The rows of a group lie close to one hidden flat surface of 11 dimensions, which passes through zero. Surfaces can cross.
Some rows, each with its group after it:
[-11  -2  27  -1   3  33  23  23  12  10 -13  30 -12 -23   4  14  -3] -> z264
[-38  -4  -5  -3 -18 -46  33 -16 -29 -21  -6  10  32   2 -25  46  -4] -> z187
[ -9  -6 -57 -29  19  -7 -16  15 -20 -28 -20   4   6 -48 -11  16 -35] -> z954
[-25 -15  37  37  12  37  44  -7   0  -7 -22  13   9  -3  13  21  21] -> z187
[ -3  28  15  24   8  32  -1 -19 -22  -6 -51 -11 -43 -22 -33  14  -1] -> z954
[-19   6 -34  -5   3  -5 -11   5 -16  -1   8 -16  32  15   6   9  -1] -> z264
[ 12  -2  18 -23  11 -34  32  21  25   6   5   2 -29  -7  -4   3 -12] -> z264
[ -2  12  29  30 -19   4   4  -3 -25  -7   4 -28 -20  23  17  -5 -10] -> z187
[ 23 -33  21 -44  24  -3  42   8 -28 -27  -4 -18 -21   1 -23 -23 -30] -> z99
[-20  -9  22  20 -63  15 -21   4 -15 -18  10   8 -18   4  11  23   4] -> z99
[-15  14  15  17 -14   6  41  -3  13   7  -2 -31  35   9  10 -22  26] -> z954
[-22  15  55   8  -4   7  23  -7  22  -6  11  10 -25  -3 -16   6 -24] -> z264
[ 29  17 -11  24  20  13 -19 -23 -40 -17  -2 -24 -26  29 -14 -10   3] -> z99
[  7  29  -2   2 -35   6  -3  25 -16  -6   0 -40 -19  -9   0  -2 -28] -> z954
[ -2 -16  24 -46  30   8  28  14 -14  -5 -24 -15 -33 -19 -12 -26 -44] -> z187
[ -9 -17   7 -36  -8  17  19  46   2 -15  56  21  10  22  17   3 -21] -> z264
[ -4  18  20   6  -6 -39  -5 -13   1  23  20 -43 -10  48   2  -6 -16] -> z954
[-33 -20  -3   4  17  26   6  -5 -10 -22  -5  37  11  -3   2  24  20] -> z99
[ 10  -5  34  18 -22 -17   5 -18  30  15  -6  -3   4 -25  17 -29 -12] -> z264
[ 30   9 -32   2  30  21 -28 -11  -1  18 -12   0  27  -6  -9 -27   3] -> z99
[-29   6   1 -11 -31  32  -4  15 -22  -3  10 -14  30  19  -8  22 -15] -> z99
[ 36 -21  -2  -7 -35  20 -11  -7  42  16  -3  27  26 -13 -21   5  40] -> z187
[ 22  -5  35  -4 -19 -11  12  19   8   3 -10 -16 -51 -27  22 -20 -32] -> z99
[-13 -13 -39 -17  24  -4 -14  34  11 -13  36  15  23 -14  41 -11 -27] -> z264
[ -4   1 -29 -36   0   7   9  24 -14 -22  -6 -14   6 -19 -26   8 -17] -> z954
[  5   7  -9 -25  15  28 -30  21  23  12  -1  -3 -35  -8  -5 -13 -10] -> z99
[  2   4  31  16 -34  20   3   7 -28  -2 -17 -17 -24 -21  20 -11 -36] -> z187
[-24   9 -26   4  -7 -45  17  13 -13  -8  -2  -7  18  -5   7  37  -9] -> z264
[-20  12 -22 -14 -38 -23 -21   5  29  11  37   9  55  -3  -5  17 -16] -> z264
[-26  10  15   5 -14  26  -5  -5  22  42 -34   4  31 -26  -1   7 -11] -> z954
[ 18 -18 -12 -27  22 -53  14 -18 -15 -25  20  11 -19  18 -21  -1  14] -> z187
[ -3 -19 -20 -54  30  -3  -3  26 -12 -14  15 -34   3   5   3 -30 -46] -> z954
[-15  10  -1  26 -21 -29   4   8  -7   0  26   5  12  12  37  10  -2] -> z187
[ 13 -18  23  28   3  38  10   0 -33 -42 -13  16 -45  -4   1  13   5] -> z187
[ 11 -13  -2  21   0 -15  -2 -19 -26 -23  17  24 -12  12  14  -5  16] -> z187
[ 22  45 -34   7 -22 -15 -43  16  15  14   9 -17 -27  -8  -3   5  -6] -> z954
[  0 -16  19  34   1  12  14  -2 -27 -10  10 -15  14  10  50 -35 -15] -> z99
[  9   8 -18 -14 -20 -14 -35  19  21   5  28  -9 -22   5  11  -6  -6] -> z99
[-19  18   6 -21 -17 -18  30  19  -4  -3  13  -8   0  18 -31  44  -4] -> z954
[-24   5  24  13  28  49   7  -6 -35 -12  -6 -18 -17  33   0 -14  -8] -> z187
[ -2  -8  -8  28   4 -14  -8 -36   8   1   2 -34  39  26  15 -20  25] -> z187
[  2 -30  -7  -2  -2  12  20   7  12 -29 -15 -40  37  -7  -3  19  -8] -> z187
[-35   8  -1  16 -16  18 -30  -7  -1  30  18  -1  54  36  21   9  -4] -> z954
[  3  21   8  53  17 -29  44 -25 -26   0  17  -5  39  42  15   7  24] -> z99
[  9 -15 -25 -11  30 -27  11  -6 -35 -24 -12 -16 -17  15 -14   9   9] -> z264
[ 32 -14  14 -11 -22 -17  32  15   5 -18  -3 -13 -19 -28   3 -24  -7] -> z954
[ 38   0 -11 -17  27   8   7  -1 -34 -19   3  -3 -20  22 -38  -3  -2] -> z99
[  8   7 -12  10   0 -27 -19   5  27  12  18 -12   3 -17  39 -30 -23] -> z264
[ 41 -15   2 -20 -54 -27   9  10  13  -3  22  15   2  -6 -15   3  16] -> z954
[ -1   0 -28  22 -32  -9 -73 -24  26   8   5  -4  -9  -8  24 -17  23] -> z99
[-23  30 -57  32   6  -3 -46  -4 -14  -8 -22  16   8 -34   5  40  -9] -> z264
[-24  -6 -13   8  14  19  13   2 -10  -4  -4  33  27   8  -1  30  31] -> z264

New rows. What belongs after each?
[-35   2 -14 -21  19  11  -4  14  -7 -37  10  23  -6 -23 -18  28 -47] -> z264
[ -1  38  -6  16 -35   7 -18  21 -17   1 -25   0 -32 -23 -13  45 -17] -> z264
[ 29  14 -11  -7  21 -26  13  20  29  27   6  22 -32  16  -8  17  49] -> z264
[-31 -22 -18  -2 -35  24 -32 -12 -16 -11 -24  -2  40 -27  10   3 -17] -> z99
[ -2  14   8 -28 -24 -17  -6  -3  -3  29  25  15   6  22 -14 -19   4] -> z187
[ 21 -23   3   2   0 -33  40  -8 -27 -49  16   8 -24  13 -10  10  23] -> z954
[ 47  10 -19  12  -7  -5 -35 -14  12  18 -14  10 -23  -8  -8 -11  37] -> z264
[ 18  -5   8 -45  -7 -59  43 -13  27   7 -11 -24   5  -4 -53  -2   9] -> z954
[ 48  41 -52  37   4   2 -51  14 -28   1  17  -7 -10  -8  22  -8 -24] -> z99
[-14 -39   8 -16  19  20   8 -21  -7 -26  -9  29 -13   6 -20   9  31] -> z99
[-28  56 -11  38  16 -34  11  14  10   3  -7 -11 -36  -8  11  39  -7] -> z954
[ 14  59  34  16   1  -3  28  15   4  29 -18 -24 -45   4 -28  19 -20] -> z99
[ 28  -6  13   9 -45 -45   0   1  16   4   8  -3 -16 -23  22  -9  -6] -> z99
[ -4   8 -14 -33  -2 -20  20  20 -12  24 -24 -34  13   6 -17  12  -1] -> z264
[ -6  20 -17 -12  -1 -19 -33  12  12  19  -5 -13  -8 -13  -1  12 -34] -> z954
[-17   7   1 -16  24  -4   5   4  -5 -28  13   0 -23   5 -24  18 -30] -> z264
[ -3 -10  13   8   5  -4  17 -16 -15 -16  -3 -40  11  24   0 -11  -4] -> z187
[-26 -15 -16  -5 -10 -37 -22 -14  23 -17   3  19 -15  -6  -7  30  27] -> z99
[ -2  31  -1 -32  17 -31   8  25 -11  -3  23   8 -56  23 -30  22 -12] -> z187
[-16   3 -43 -43  22 -19  10  25  -2 -20  17  13  13   3 -32  40  -2] -> z954
[ 23   4  22 -26   4  24  14  18   4  19 -15 -33  -8 -10  -5 -34 -37] -> z99
[ 32   6  18  11 -14  15  30 -22 -10 -25 -24 -20 -26  -3 -34 -18  39] -> z954
[ 14 -10  12  -8   1  10  50  14   2 -17   0  -6  -4 -12   3 -23  16] -> z954
[-36 -16  -4 -16  30  10  15  13 -23 -37  34  10  -7  44  -2  26  11] -> z99
[ 23  32   3  22   4  11 -30   7  37   9  37  37 -45  13  -1   7  26] -> z264
[  2 -26  24  29   7  12  32   2 -18 -35  -2  16 -21  -2  18  12  10] -> z187
[-16 -12  55  -9 -30  37  10 -20  -8  32 -12 -19  35  31 -16 -15  -5] -> z954
[ 23  -7  35  16 -47   1  20   0  11  -2  -9 -21  -7   1  -9  15   6] -> z187
[-30  10   7  40   1  49  -9 -20  -5   7 -30 -38  38  11  12   1   6] -> z187
[  9  -3  36  18 -10  50   9  10 -21  14 -21 -18 -19   4  19 -25   3] -> z264
[-12 -34  10   3  24 -23  60  18 -25  -8  -6  -1  13   3  45  -2  10] -> z264
[-14   0 -47 -10  -2 -13  31  34  -4 -36  -7   4  22 -56  16  12 -11] -> z954
[ 12  28 -10   5 -22 -29 -10   7 -11   1  32 -19  -6  36  -8  15   2] -> z99
[ 10  10 -11  15  27 -32  17 -31   8  18 -25  -9  35 -16  -2 -13   1] -> z99
[ 24   2 -12  38  46  13   8 -10 -40 -25 -10  20 -15  -7  15  -5  -1] -> z99
[-16  46 -26 -19  26 -13   9  47  20   5  -2 -25 -37 -20  -6  16 -29] -> z954
[  6   2   4 -45   4 -12  11  38  27   6  21   4 -31   5 -15  11  -8] -> z99
[ -1  43   3  33 -47 -20  55  23  15  -6   9 -47  11 -16  28 -14  19] -> z954
[ 32 -14 -12  16  14 -24  -5 -11  -8 -17   6   5 -15  -9  15 -22   6] -> z99
[ 12 -18  15 -14  13 -31  29  -9  -5 -19  -2 -18 -18  12 -18  -2  -3] -> z187
[-36  26  12 -15   9  -1  31  17   6  28  11 -31  34  28  -1   7 -21] -> z99
[ 12  16  10  36   2  25  10 -12 -18 -24 -41  -7 -45 -32  -8  -3  12] -> z954
[ -8 -38 -10  -1  -5 -39  17 -11 -18 -38  -2  14  11 -24  14  12  -9] -> z99
[-14  67 -33  11  -7  -3 -25  42  21  18  24  -9 -19   8   8  31  -2] -> z954
[ 33   5  23 -18 -38 -15  15  17  29  40  13 -14  -5  17  -3 -11  19] -> z264
[ 17 -29 -11   2 -12  26 -39 -27 -11 -20 -34  14 -14 -37 -14  -8   6] -> z99
[ 16 -20  -8  11 -21   4 -39 -19 -15  -7 -18  32  -5 -28  -4  15  -9] -> z954
[  7  11  20  -8  -7  -4  39  11 -17  -3  -3   1  -7   7 -31  23 -10] -> z99
[-53   3  -9 -16  33  -5   2 -21 -17 -21 -16 -18  -7  26 -37  33   5] -> z99
[ 23   4  12  29 -48   4  -9  17   8   3  14  12  -8  -8  25   8   5] -> z187
[ 44   6 -34   3 -27 -62  -8  -9   0  -1  -3   6  16 -36 -11  10 -11] -> z99
[ 21 -15 -14   7 -45 -18  22  -4 -28  11 -29  19  31   3 -17  43  65] -> z264
[-32  -8 -23 -21   3   8  21  28 -15 -23  27  20  37  15  -1  32   0] -> z954
[  4 -10  49   6 -47  -7  12 -38 -10 -19  -8 -10   0  -4 -36  -5 -21] -> z264
[-15 -16  -5 -13  18  18 -13 -36 -15 -16  -7 -15  35  14 -23 -20  -3] -> z264
[-37 -25 -21 -21  -2 -21 -46 -26  31  -8  -1  -9 -12  -2  -1  -3  22] -> z99
[ -1   5  13   6 -11  18 -36 -29 -10  -2   6 -45 -26  45 -10 -27  12] -> z99
[ 20  -3  64  33 -12  17  22 -32  -5  10 -21  38 -42   0 -11  -9  41] -> z187
[ 41 -21  -4  -1 -53 -13  -8   9  -3  -1  15  14  25 -25  17 -15  -8] -> z99
[ 11  18   1  16 -24 -42  -1 -20  -2   9 -10 -29 -12   6 -11   8   7] -> z264
[  2  10 -29  19  -8 -14 -17  -5  -3   8  18 -12  40  12  23 -10   0] -> z99
[ 18  -6   1  28   8 -16  34  -3 -14 -37  28   9 -25  20  19  -4  36] -> z954
[-14   4   7  41  19   4  10 -47 -23 -19 -34 -21   4  -2  -6  -8  22] -> z954
[ -6 -36 -40 -27  42   9 -24   6   7 -16  12  12  14  -8  16 -24  -1] -> z99
